The same things were measured in two ways. Each way mixes the same 4 hidden numbers, adds some noise and spreads widely along 2 directions of its own, which tell nothing about the thing.
(in the rows, 128 means zero)
Some things both ways: the first way, then the second way.
[ 93  94 156 174 188 156  93  81 111 192  96 122 128 108 193  65]
[132 125 138  87  88 142 150 186 120 130 106 157  79 165  97 151 103 102]

[130  99  91 158 151 146 118 113 129  96 194 130 162 117  95 152]
[123 128 105 130 130 143 111 102 127 133 122 150 139 135 166  89 119 132]

[117  97 118 209 153 171 146 117  77  93 151 161 138  75  65 114]
[107 132  98  84 147 120  93 100 132 128 113 196  91  92 166 134 126 103]

[130 123 126 182 148 159 113 102  78 115 160 130 128 112  60 176]
[121 143  94 129 151 147 101  97 116 144 116 171 103 126 194  91 115 142]

[127 134  62 170 128 164 125  95 119  81 212 116 161 140  43 197]
[117 140  91 149 146 145  97  70 150 130 132 145 171 128 192  59 125 124]

[164  61 139 153 161 141 106 103  59 158 140 129 119  99 101 216]
[ 94  87 140 112 165 109 114 121 127 126 114 170 157 122 133  89 113  88]

[138 123 159 179 166 150  78 111 136  85 154 130 135  97 103 111]
[134 159  90 105 107 146 112 119 145 128 123 156 112 141 149 126 120 112]

[123  74 104 141 166 135 128 110  90 153 142 120 141 116 128 173]
[110 104 143 118 135 117 121 134 120 131 113 146 141 140 130  97 109 108]

[162  93  83 162 134 154 130  72  66 134 195 119 144 128  57 229]
[ 99 113 110 140 178 134 121  90 124 136 105 185 160 139 182  57 114 110]

[113  72  74 173 147 145 158 116  88 122 177 147 163 103  82 167]
[103  95 117 116 149 121 101 107 128 129 122 164 134 109 165  86 113 112]

[123 137  66 203 146 180 115  32 123 115 180 121 155 147 134  88]
[134 162  88  99 125 142 145 127 163 127 100 187 138 163 139 119 117  68]

[175 109  88 140 137 139  94  79 116  86 212 103 155 139  90 207]
[118 132  96 159 151 158 129  99 138 134 114 157 173 162 175  49 118 110]

Other things, the second way, with their names:
<266>: [119 122 144 139 146 128 129 124 109 142 110 150 146 163 139  94 111 127]
<31>: [147 183 112 136  99 136 115  89 164 139 130 106 173 158 143 123 128 127]
<337>: [136 111 147 126  83 150 147 180 118 132 122 119 113 179 106 113 101 125]
<127>: [102  98 118 126 154 108  86  78 142 128 131 145 175  97 166  72 121 112]
<315>: [144 173 117 155 105 156 127 107 131 143 122 109 146 175 156 107 117 151]
<246>: [149 196  85 122 101 157  98  91 139 139 123 147  91 137 184 140 133 148]
<229>: [144 161 120 123  77 157 111 133 125 135 136 115  87 146 147 137 114 157]
<94>: [111  76 140 119 129 128 128 146 136 126 115 147 156 151 110  81 106  89]
<178>: [130 132 182 156 114 142 172 168 103 143  91 119 142 211  99 115  99 132]
<173>: [132 147 117  87 126 129 137 149 134 127  88 197  89 156 116 158 112  78]
<29>: [136 154 123 100 100 135  96 122 113 138 126 142  59 128 158 153 115 159]
<222>: [113 107 148  88 133 121 116 145 102 134 103 183  63 127 133 148 109 111]
<390>: [110  99 153 163 117 139 111 120 103 143 139  91 155 146 152  71 109 165]
<341>: [124 143 114  92 138 122 131 133 141 127  98 188 120 147 137 133 119  78]
<220>: [146 189  97 105 115 152 133 125 129 141  96 180  66 158 165 163 116 124]
<150>: [121 115 141 121 110 124 107 128 123 134 126 129 132 136 130 111 114 128]
<295>: [117 129 116 116 126 112  80  81 136 131 135 132 146 101 160 113 124 138]
<124>: [101  88 163  84 125  93  72 123 103 132 126 141  89  84 129 146 120 144]
<327>: [136 167 102 141 115 161 106  97 122 152 126 134 109 140 182 106 117 160]
<345>: [128 170  83 124 132 143 105  87 157 131 117 155 140 135 174 107 124 116]
<326>: [124 148 109 116 131 136 125 116 133 133 109 172 120 143 158 122 120 109]
<63>: [117 117 101 110 118 119  68  83 145 126 145 138 137  88 175  99 126 131]
<221>: [151 184  96 140 111 159 136 111 144 140 116 139 128 168 158 122 121 125]
<378>: [136 123 160 102  74 136 103 151 106 134 141  98  78 132 117 153 107 165]
<201>: [136 149 159 113  94 139 148 165 106 143 100 132  87 179 106 158 105 137]
<80>: [124 128 151  80 115  97  77 114 117 136 129 144  81 101 129 174 122 140]
<56>: [145 188  96 169  96 166 117  88 151 144 139  86 174 171 171  90 126 157]
<57>: [128 110 149 123 114 127  88 117 107 136 143 108 105 106 154 121 118 174]
<245>: [112 108 166 134 142 118 108 120  97 147 117 132 120 133 139 116 110 152]
<325>: [ 97  69 154  75 145  95  85 129 112 126 120 166 104  91 127 124 116 112]
<45>: [147 164 109 131  78 163  99 115 127 141 133 113  87 143 163 132 116 173]
<118>: [117 109 136  98 126 117  94 121 117 132 125 150 111 115 146 121 116 126]
<2>: [105 128 144 150 178 125 120 110 107 154 101 158 137 148 161  89 114 135]

Some of these things the first way, each followed by its name:
[ 69  99 117 140 158 138 155 163 128 137 124 114 155 105 105 158] => <57>
[119 114 163 171 158 149 117 149  99  93 148 145 131  77  44 179] => <63>
[114 120 130 151 154 141 122 148 115  92 151 130 138  99  64 184] => <295>
[ 91 168  76 138 162 153  91  82 161 125 159  76 142 183 124 164] => <315>
[113  99  95 197 169 178 119  77 118 121 153 138 159 104 148  67] => <173>
[ 98 108 149 135 187 142  87 106 134 190 100  94 128 127 187 116] => <201>
[157  86 142 122 161 125  79 117 112 140 157 100 142 121 116 211] => <266>
[138  72  86 135 142 132 124 120 105 124 192 117 161 118  94 223] => <2>
[144 109 133 179 167 165  92  79  92 130 142 129 128 113 111 126] => <341>
[124  66 102 153 157 140 124  94  84 167 145 114 153 111 139 167] => <94>
[112  32 167 166 172 128 156 160  58 146 123 166 132  46 106 148] => <325>
[ 70 122 144 172 163 152 124 135 128 127 107 134 123 102 117 103] => <29>
[ 98 201  82 132 150 158  90  85 178 106 168  62 144 190  87 180] => <56>
[122  91 141  94 160 115  93 133 115 163 135  90 132 140 117 235] => <390>
[ 94  73 133 183 170 153 142 108  64 165 105 141 131  86 132 112] => <222>
[120 133 130 150 152 146  86 129 138  82 160 114 133 121  82 160] => <327>
